The rows of a group lie close to one hidden flat surface of 10 dimensions, which may be shifted away from zero. Surfaces can cross.
In the rows, 128 means zero.
Some rows, each with its group after it:
[159 104 149 116  64 153  96 117 141 188  96  88 107 155 101]
k_119
[110  88 143  77 174 110  69 102 105 169  93 119  91 149 182]
k_321
[ 92 108 155 132 162  98  70 121 134 136 157  97 115 152 102]
k_630
[139 155 156  87 127 107 156 107 127 102 143 108 129 105 103]
k_43
[120 123 120 150 187 121  98  87 165 116 138 154 130 116 150]
k_281
[111 104 118 116 120 122 156 131 133 119 125 151 124 109 138]
k_281
[144 140 101 107 135 136 129 118 129 129 125 135 141 119 116]
k_180
[125 186 174 188 124 170 119 102 109  88  81 127 157 126 145]
k_281
[ 92 214  99  47 183  82 158 190  72 163  81  66 191  90 135]
k_43
[142 122 134 165  52 118 115 135 131 151 125 103 171 112  57]
k_321
[116 142 154 115 120  52 147 115  69  74 143 130 105 122 112]
k_321
[187 168 138  67 145 133 186 172 122 133 154 147  98  78 168]
k_43
[123 121 139 116 124 103 141  78 131  93 135 130 129 124 114]
k_43
[ 51 124 135  88 195  65 113  98 113 122  77 104 157 149 119]
k_43
[139 143 123 118 115 104 138 115 156 113 160 119 125  56 125]
k_281
[115 135 106 134 145 129  84 124 101 137 136 122 127 132 111]
k_321
[155 141 123  98 172  54  83 170  80  97 146 154  91 168 158]
k_630
[ 89 140  91  81 115 101 131 138 100 139  99 101 132  91 104]
k_43
[134  91 125 108  74 124  67 158 107 106 175 104 125 130 138]
k_630
[ 97 125 103  81 103  89  65 131 112 126 146  70  93 136  70]
k_630
[101 114 118 178 110  93 112  90 107 129 101 120 143 139 127]
k_180
[ 79 158 187 154 118 160 149 178 150 106 155 116 125  63  96]
k_43
[118 147  94 102  84  92 104  88 112 121 125  72  85 136  72]
k_630
[130 124  60  92 155 167 131  81 138 141 142 105 107 116 190]
k_321
[ 68 141 165 133 138 100 122 116 113 108 113  81  81 144 162]
k_43
[137  85  83 168 152 182  92 148 132 183 103 203 128 140 135]
k_119
[136 154 150 143 131 158 109 145 112 126 128 119 134 125 136]
k_321
[135 118 121 146 157 130 115 131  81 143 177 150 138  90 151]
k_321
[ 95 155  91  54 148  97 134 116 115  69 174  42 153 146 161]
k_180
[121 152  88 110 119 152 161 129 120 103 100 132 172 124 124]
k_281
[151 154 125  45 111 113 138 203 137 125 100 136 133 115 105]
k_281
[139 162  89 164  96 162  80  62 104 154 129  80 119 108 103]
k_281
[135 112  92 144  96 154 166  96  91 133 143 143 121  94 145]
k_281
[153 162  84 152 107 106 167  93 104  80 186 130  97 142  66]
k_119
[143  55  85 169 112 108  85  66 114 130 181 159  90 132 140]
k_321
[125 129  96 166 131 131  97  91  84 123 111 149 144 128 135]
k_43
[102  91  60 106 203 131 147  86 122 136 129 185 107 139 138]
k_119
[161  81 117 123 101 113  66 188 114  85 115 178 131 185 208]
k_630
[167 159 166 124 143 100  98 174 114 125 188  98 112 135 129]
k_630
[ 49 104 200 122 180  96  90  94 174 107 102 101  77 176 120]
k_43
[123 141 162 112  89 116 119 100 125 115 154  59  84 112 152]
k_180
[ 76  64  98 166 154 111  90  48 155 101 167 133  73 154 152]
k_321
[107 146 161 130 118 122 164 143 150  99 135 118 121 106 124]
k_43
[107 110 120 132 145 132 114 156 151 125 135 152 146 145  85]
k_630
[126  62 112 145 153 112  98  51 161 154 181 129 129 144  94]
k_630
[164 144 151 158 110 156 147 126 106 100 128 167 124 138 130]
k_180
[123 138 136 125 137 154 156 131 151  86 140 163 114 126 112]
k_180
[154 158 144 152 154 120 144 114 145 158 100 109 129 144 187]
k_630
[161 115 122 143  70 192 137 151 127 164 126 142  93 112 134]
k_119
[148 149  69  50 126  92  96  94  81 129  79 106 116 155 117]
k_321
[209 101  58 167 108 132 121 122 114 156 145 198 144 141 122]
k_119
[ 82 113 134 132 173 116 118 119  84 163 103 133 147  86 169]
k_180
[ 82 125 117 158 138 141 110 114 123 131 127 122 141  95 117]
k_43
[122 148 134 138  74 154 141 113 116  56 139 100  91 185 112]
k_180
[168 158 106 115 131 112 141 147 147 143 137 122 105 147 116]
k_630
[148 154 150 120 128 140 119 114 103 186 155  62  96 104 142]
k_180
[107 154 180 144 155 131  70 111 123  77 122 120 105 186  95]
k_119
[110 115 136 217 130 149 142 109 101 118 120 184 164 111 119]
k_281
[203 113 168 146  89 134 188  61 106 128 174 143  86 149 119]
k_119
[172  93 138 116  63 123 108  87 100 120  79 174 127  82 172]
k_180
[164 190 118  68  88  98 148 120  55  66 128 110  70 152 121]
k_321
[100 123 109 133 124 161 157 107 109 107  83 140 148 136 155]
k_281
[128  94 175 150  71 131  37 161 179 151  60 105 120 203 100]
k_119
[134  96 102 125 161 101 122 155 139 134 126 171 142 144 151]
k_119
[ 87 116 102  67  76 148 116 112 130  41  82 134 120 145 115]
k_180
[157 132  68 133  86 162 102 137 140 109  73 175 137 171  86]
k_119
[188 154 119  99  97 155  91 125 120 168  79 143 152  87  91]
k_180
[107 130  93 165  92 129 161  86 151  84 133 131 168 103 101]
k_281
[132 123  94 102  91 137 117  43 183 107  73  82 112 178 148]
k_321
[125 152 160 119 140  87  79 173 121 112 158 101  93 163 101]
k_630
[124 119  90 128 106 125 122  99 130 132 150 113  82 140  99]
k_119
[ 99 128 126 113 150  94 101 126 153 139  79 137 166  88 109]
k_281

New rows. What belongs after each?
[136 102 114  97 122 136 165 135 183 160 170  95  55 116 178]
k_630
[133 130 125 125 104 117 112 110 129 140 103 125 128  95 117]
k_281
[130  89 132 148 146  27 174 117 154 141 146 136 146 178  78]
k_119
[ 69 104 144  97 149 112 100 171 164 135 155  93  70 144 117]
k_630
[ 61 172 166 150 149 148 137 114 145  90  94  96 158 100 147]
k_281
[ 80 124 106 151 137 142 147 122 112 139 140 123 147  82 116]
k_281
[168 139 129 126 127 114 100 213 138 106 137 160 133 173 124]
k_630
[112 140 106 132 165 150 124 109 137 105  90 150 156 150 151]
k_281
[100 122 103 159 164  95  93 160 146 122 127 154 143 165 102]
k_119
[104  79 186 194  93 174 120 121 170 106 142 126 147 140 150]
k_630
[123 104  98 101 114 123 152 169 128  85 168 176  87 122 108]
k_630
[125 168 139 139 138 160  86 112 143 107 109 104 108 166 126]
k_281
[ 77 148  57 133  85  83 141 145 177 148  50  51 154 162 140]
k_43
[136 127 117 138 154 118 133 119 172 148 116 136 119 161 114]
k_630
[169 122 135  83 110 175 137 134 136 132  98 134  68 170 186]
k_321
[136 136 114 108 131 141 139 151 105 156 134 124 145 101 134]
k_321
[122  82  70 118 102 142  67  92 106 148 179 107  21 148 128]
k_321
[100  78 101 178 129 111 118 180 165 186 125 149 126 145 105]
k_119
[122 175  56 157 168 128 129  99 125 187 114  49 156 124 215]
k_43
[165 122 151 114  95 152 149 149 125 156 117 132 127 124 137]
k_119
[ 98 131 118 150 139 135 137 147 121  96 106 176 162 135  89]
k_630
[ 75 150  95 161  87  74 126 106 126 119 100  90 177  75  71]
k_180
[ 83 144  89 104 145 130 121 117  61 155 116  76 151 118 139]
k_180
[ 97 104 141 115 140 109 139 100 138  96 132 157 140 104  95]
k_43
[137 121 120 128 112 134  71 126 141 108 110 135 106 170 125]
k_119
[ 75 194 145 120 148 114  69 119 130 173  86  54 175  40  92]
k_281
[106 154 143 153 174 191  42 124 146 186 140  88  79 107 130]
k_43
[125 112  75 134 165  94  99 164 142 138 110 170 167 154 115]
k_119
[146 156  78 137 122 150 193  93 101 162 206  79  78 108 125]
k_180
[ 95 127 137 178 142 147 128 114 105 131 101 151 154 109 129]
k_281
[139 126 155 178  78 146 130  95 100 131 122 124  79 142 129]
k_180
[150 140  78 108 117 124 162 130  90 119 130 166 183  65 103]
k_43
[141 107 131 132 113 141 101 158 174 146 138 113 132 155 136]
k_630
[132 133 126 136 118 113  93 149  81 128 143 135 107 142  91]
k_321
[124 129  63 157  94 146  67 168 142 132 126 136 104 138 104]
k_119
[ 45 106 153 128 138 150  85 106 158 133 146 106 120  71  54]
k_43
[131 117  95 115 106 133 153 120 135 139 129 126 103 132 106]
k_119
[ 57  91 137 184 130 115 135  90 103 125 110 132  94 133 153]
k_180
[ 89 118 124 156 153 114 192 130 141 137 127 149 125 150  68]
k_119
[147 155 109  98 139 134  73  97 173  98  51 125 140 188 127]
k_281
[138 113 121 109 100 148 131 137 136 150 106 127 109 135 127]
k_119
[171 131 171 146 118 133 153 153 115 133 155 145 126 126 143]
k_119
[103 138 124 117 124 109 104 140 151 138 103 114 148 104  84]
k_281
[161 128 117 149  89 121 139  94 163 115 125 157 118  96  93]
k_180
[195 117 130  68 146 157 108 101 144 116 149 134  93 170 174]
k_180
[190 213 138 118 114 135 164 132 110 117 145  90 160 103 124]
k_43
[153 153 131  91  79 157 168 171 213 129 153 119 143  60  50]
k_43
[115 110  45 138 114  86 118 132 158 104 124 152 116 168  90]
k_119
[117 122 129 161 146 118 125 115 171 118 110 158 125 175  65]
k_630
[ 80  87 153 147 138 113 107 125 157  90 135 156  89 169 103]
k_630
[ 54 131 116 132 139 163 119  80 125 120  41  98 153 150 149]
k_281
[128 131  84 102 148 125 109  99 136 133  62 147 171 127 138]
k_281
[136 122  98 152 145 119 121 125 124 147 136 150 132 149  90]
k_119
[143  95  54 105 114  80 100 144 132 165 186 101  99 103 165]
k_119
[177 105  38 155  50 184 129 138 127 161 146 158  81 109 122]
k_119
[ 72 116 149 123  93 153 107 182 166 199  69  79 122 142  73]
k_119
[131 108 147 146  92 131 158 132 152 141 101 137 119 169  84]
k_119
[119 146 133 140 148 111 166 106 142 119 140 136  90 132 102]
k_630
[ 92 146 129 112 128  87 107  87  72 113 101  78  98 145 146]
k_43
[189 146 118 121  89 145  97 171 109 138 123 152 105 160  77]
k_281
[ 82  82 110 135 163 131 138  63 184 172 111 107 114 133 145]
k_630
[134 148 110 147 111 135 103 136 177 138  86 120 134 155 104]
k_43
[100 121 105 184 132  94 159  86 151 130 158 121 114 116 109]
k_180
[109 125 106 121  98 111 184 147 175 109  77 141 160 165  72]
k_321
[ 99 144  84 114 172 123  75 100 152 153 103 105 155 110 106]
k_281
[124 113  58 183  91 124 107  69 112 115  98 143 171 138 114]
k_43
[130  53 152 146 132 128  66 100 139 137 213 113 146 130 133]
k_630
[ 80 107 196 188 150 116 138  74 127  76 176 145  99 131  89]
k_630
[108 124 114 132 110 157 146 136 118 115 120 132 115 149 118]
k_281
[ 70 147 136  81 128 132 128 104 149 119  95  60 112  96 153]
k_281
[112 128 112 140 190 107 141 139 113 113  90 193 153 143 153]
k_630
[149 176 147  96 151 125 122 145 175  87 152 108 154 130  98]
k_180
[144 173 127 120 112 142 102 113 142 115 135  95 113 112 115]
k_281
